The groups are shells around one centre, one inside the other: the same stretched ball of 5 dimensions in 9 sizes.
(in the rows, 128 means zero)
Known rows, each followed by its group:
[172 109  66 163 103 102 136 105  98 111 105 138 144 161  80 134 169 119
  78]
j147
[111 146 119 158  94 158 115  96  63 131 146  87 110 118 133 139 125 128
 163]
j764
[115 138 117 180  87 169 123 114  70 146 142  99 116 147 122 159 155 113
 138]
j596
[194 119  74 175 102 109 119 111  68 145 110 112  95 160 104 147 182 135
  93]
j404
[204 125  72 160 117  78 116  96  81 116 105 114 105 142  93 129 149 150
 112]
j798
[120 133 111 176  90 166 125 113  67 147 142  99 115 143 126 154 156 106
 130]
j596
[125 121  99 185  96 148 145 122 107 120 130 134 163 168  87 156 161  85
 101]
j25
[104 117  90 151  90 143 143  98 104  98 125 135 174 144  89 131 145 105
 106]
j890
[191 136  83 160 110  91 107  93  70 123 110 102  91 136 104 132 145 163
 133]
j471
[140 108  70 152  89 124 137  98  93 111 109 138 152 156  86 131 172 124
  81]
j764
[127 146 129 190 102 170 121 122  61 157 159  80  97 134 141 162 138  93
 156]
j147
[ 99 126  98 165  78 151 136 102 111 101 116 142 176 164  74 146 158 126
 112]
j471
[112 138 122 182 105 158 137 118  94 123 151 107 146 140 112 153 126  80
 143]
j471
[152 127  91 164  95 132 119 102  66 137 124 105 106 142 115 141 160 132
 118]
j328
[161 112  64 157  90 102 130  96 104 101  91 148 153 170  64 134 177 150
  81]
j328
[182 122  88 192 102 129 125 125  69 157 124 108  97 167 110 162 184 110
  97]
j798
[160 123  70 152  84 103 116  87  92 104  88 137 135 162  70 134 173 178
 102]
j25
[126 142 124 181 106 161 125 117  66 146 157  85 107 128 138 153 130  91
 153]
j596
[178 132  84 175  98 107 115 104  85 125 103 120 114 164  84 149 168 156
 116]
j328
[147 137  97 152 103 119 116  91  75 115 126 101 114 124 112 129 129 143
 145]
j890
[229 112  46 154 110  56 115  92  83 113  80 131 105 159  74 125 177 173
  80]
j764
[227 119  66 175 120  76 118 110  74 134 105 112  90 155  96 139 169 137
  94]
j798
[117 144 109 156  91 136 117  91  88 106 124 111 136 134  98 137 128 148
 154]
j890
[177 125  79 155 107 102 118  94  72 122 115 108 106 135 106 128 149 143
 117]
j471
[133 135  96 159  95 123 123  95  96 103 116 122 144 145  87 137 140 143
 133]
j147
[ 93 144 131 182  95 175 132 116  89 128 154 103 143 140 117 157 128  90
 155]
j404
[ 92 135 109 152  85 159 128  94  85 111 135 113 148 131 109 135 133 123
 141]
j798
[100 142 136 187 101 189 132 125  64 156 173  81 114 128 150 160 131  64
 154]
j25
[171 113  78 180 105 119 138 119  92 129 118 128 134 166  92 148 173  99
  83]
j328
[ 84 141 135 187  90 196 135 124  76 147 164  95 133 141 133 164 140  73
 148]
j147
[ 70 142 134 174  93 186 140 114  95 119 161 106 161 132 119 151 118  75
 155]
j798
[178 100  55 162  98  98 139 106 102 110  95 149 150 173  70 135 187 123
  58]
j890
[176 109  69 179  99 111 136 116  98 124 104 140 140 178  76 149 187 116
  72]
j404
[166 124  82 156 104 113 121  97  73 124 120 109 111 136 109 130 151 133
 114]
j25
[206 111  62 176 110  88 129 112  91 125  99 133 121 170  80 143 181 128
  75]
j404
[212 132  78 170 112  87 106 100  63 137 107 100  77 145 106 139 161 161
 121]
j25
[156 120  90 173 110 124 137 114  90 124 130 118 134 148 103 142 151  93
 104]
j596
[135 124  97 178 102 135 140 116 105 114 128 129 156 158  89 148 151  95
 109]
j328
[185 138 106 198 113 133 115 126  55 168 140  84  71 149 132 164 162 109
 131]
j764
[154 136  94 169  90 128 111 100  73 133 114 109 107 153 101 148 163 157
 129]
j596
[221 120  72 177 115  92 114 112  58 152 113 101  73 152 114 144 175 135
  98]
j764
[184 116  75 165 113 103 128 107  77 128 120 113 112 143 106 134 157 114
  98]
j471
[153 128  84 152  94 115 116  90  77 117 110 115 118 141  98 131 153 156
 121]
j147
[220 118  61 171 112  73 118 104  85 123  92 126 105 165  79 139 175 154
  89]
j404
[ 95 113  91 166  77 162 146 109 106 112 122 144 178 167  83 147 172  99
  88]
j890

New rows. What belongs after each?
[131 150 130 189 110 156 123 119  75 141 156  86 110 133 129 158 124  95
 164]
j890
[126 125 112 194  97 172 139 132  75 156 151 105 123 157 125 166 166  69
 111]
j471
[124 123  83 157  81 127 130  94 107  97 102 144 165 163  68 138 163 147
 104]
j404
[127 145 118 182  94 155 118 112  74 140 138  98 113 146 116 158 146 123
 149]
j596
[171 129  73 157  89  97 110  88  87 110  88 129 122 161  74 136 170 184
 112]
j25
[ 68 137 131 173  94 186 146 115  98 117 163 110 168 133 118 149 119  64
 146]
j890
[123 115  87 166  89 144 141 109  97 117 123 134 158 159  91 143 166 102
  92]
j596
[ 97 142 134 190  94 190 130 125  69 154 164  89 119 139 138 165 141  77
 150]
j147
[ 91 137 129 169 103 178 137 113  77 131 168  91 136 118 139 144 116  68
 152]
j764
[134 148 124 187  97 159 114 116  62 153 146  85  95 140 131 162 145 118
 156]
j404
[187 131  79 168  98 100 109  98  75 128 100 114 100 157  91 143 169 169
 116]
j596
[144 127  77 145  83 112 115  82  87 103  96 129 134 150  80 129 161 177
 116]
j890
[185 123  89 185 112 121 125 121  68 151 131 101  95 151 118 152 165 103
 106]
j147
[173 131  98 191 113 119 129 123  91 132 128 113 121 159  98 156 153 103
 118]
j890
[ 63 141 131 169  86 189 138 109  93 117 156 109 163 134 117 149 124  86
 153]
j471
[207 129  79 176 111  91 112 107  74 135 107 108  91 155  97 145 165 149
 113]
j328
[113 115  95 170  98 146 152 114 112 106 133 137 178 155  88 142 148  76
  97]
j798
[150 136 113 186 103 155 120 121  53 164 149  83  85 139 141 158 154 100
 135]
j25
[148 145 122 188 107 154 116 119  55 160 152  77  83 133 142 159 141 105
 154]
j404
[194 108  60 162 104  96 127 104  78 128 103 126 115 158  93 134 180 131
  76]
j890
[161 123  77 172  81 120 118 103  87 126  95 133 126 177  76 152 191 162
  95]
j890
[158 116  84 181  96 133 135 119  86 136 119 126 130 169  95 154 180 106
  87]
j596
[139 134 111 178 112 140 132 115  85 128 146 102 127 136 117 147 130  89
 136]
j147
[119 133  93 153  78 135 118  88  90 107 107 127 143 152  84 138 157 164
 127]
j798
[200 119  72 175 112  92 125 110  87 125 106 123 115 161  87 142 168 130
  93]
j596
[188 125  78 180  95 111 114 110  73 142 103 117  98 170  93 154 187 152
 100]
j25
[137 114  88 175 104 128 150 117 115 106 125 141 172 163  80 144 154  82
  91]
j764
[ 86 131 119 183  81 188 138 121  86 138 148 114 148 155 114 162 158  84
 123]
j404
[177 132  84 172  95 112 110 102  73 134 105 112 100 159  95 148 172 161
 117]
j596
[185 121  85 185 106 121 125 120  70 151 123 108  99 160 110 154 177 112
  97]
j147
[123 110  79 153  89 136 141 101  95 109 119 135 160 151  91 132 162 109
  89]
j764
[102 126 116 189  90 182 142 128  84 145 151 112 143 157 118 164 161  69
 114]
j404
[180 130  96 177 110 129 115 114  49 161 137  84  74 136 137 148 159 115
 124]
j764
[123 129  93 163  80 141 124  98  89 117 113 126 141 158  89 145 164 145
 117]
j596
[160 105  71 172  94 128 139 115  87 132 114 133 137 169  92 146 188 103
  68]
j764
[154 120  81 161 103 110 133 101 100 104 113 131 148 151  83 134 150 123
 104]
j596
[ 59 144 139 167  88 199 134 109  78 129 169  93 146 120 137 148 117  80
 164]
j764
[131 129  92 171  82 135 126 104 100 113 107 135 149 170  76 151 169 143
 111]
j404
[ 89 130 115 174  92 164 146 113 113 105 141 130 179 151  92 149 135  83
 127]
j890
[233 119  56 171 115  58 115 101  90 116  84 130 105 167  70 137 175 166
  89]
j764
[218 106  52 173 108  78 127 110  88 126  90 136 115 175  76 141 192 138
  64]
j798
[177 132  91 180  96 127 110 111  59 155 118  99  83 156 115 156 176 144
 118]
j471
[112 144 129 183 104 168 129 118  76 139 159  91 122 131 131 155 126  85
 157]
j328
[145 133  98 169 103 121 127 103  97 109 122 120 140 147  90 141 139 126
 130]
j147
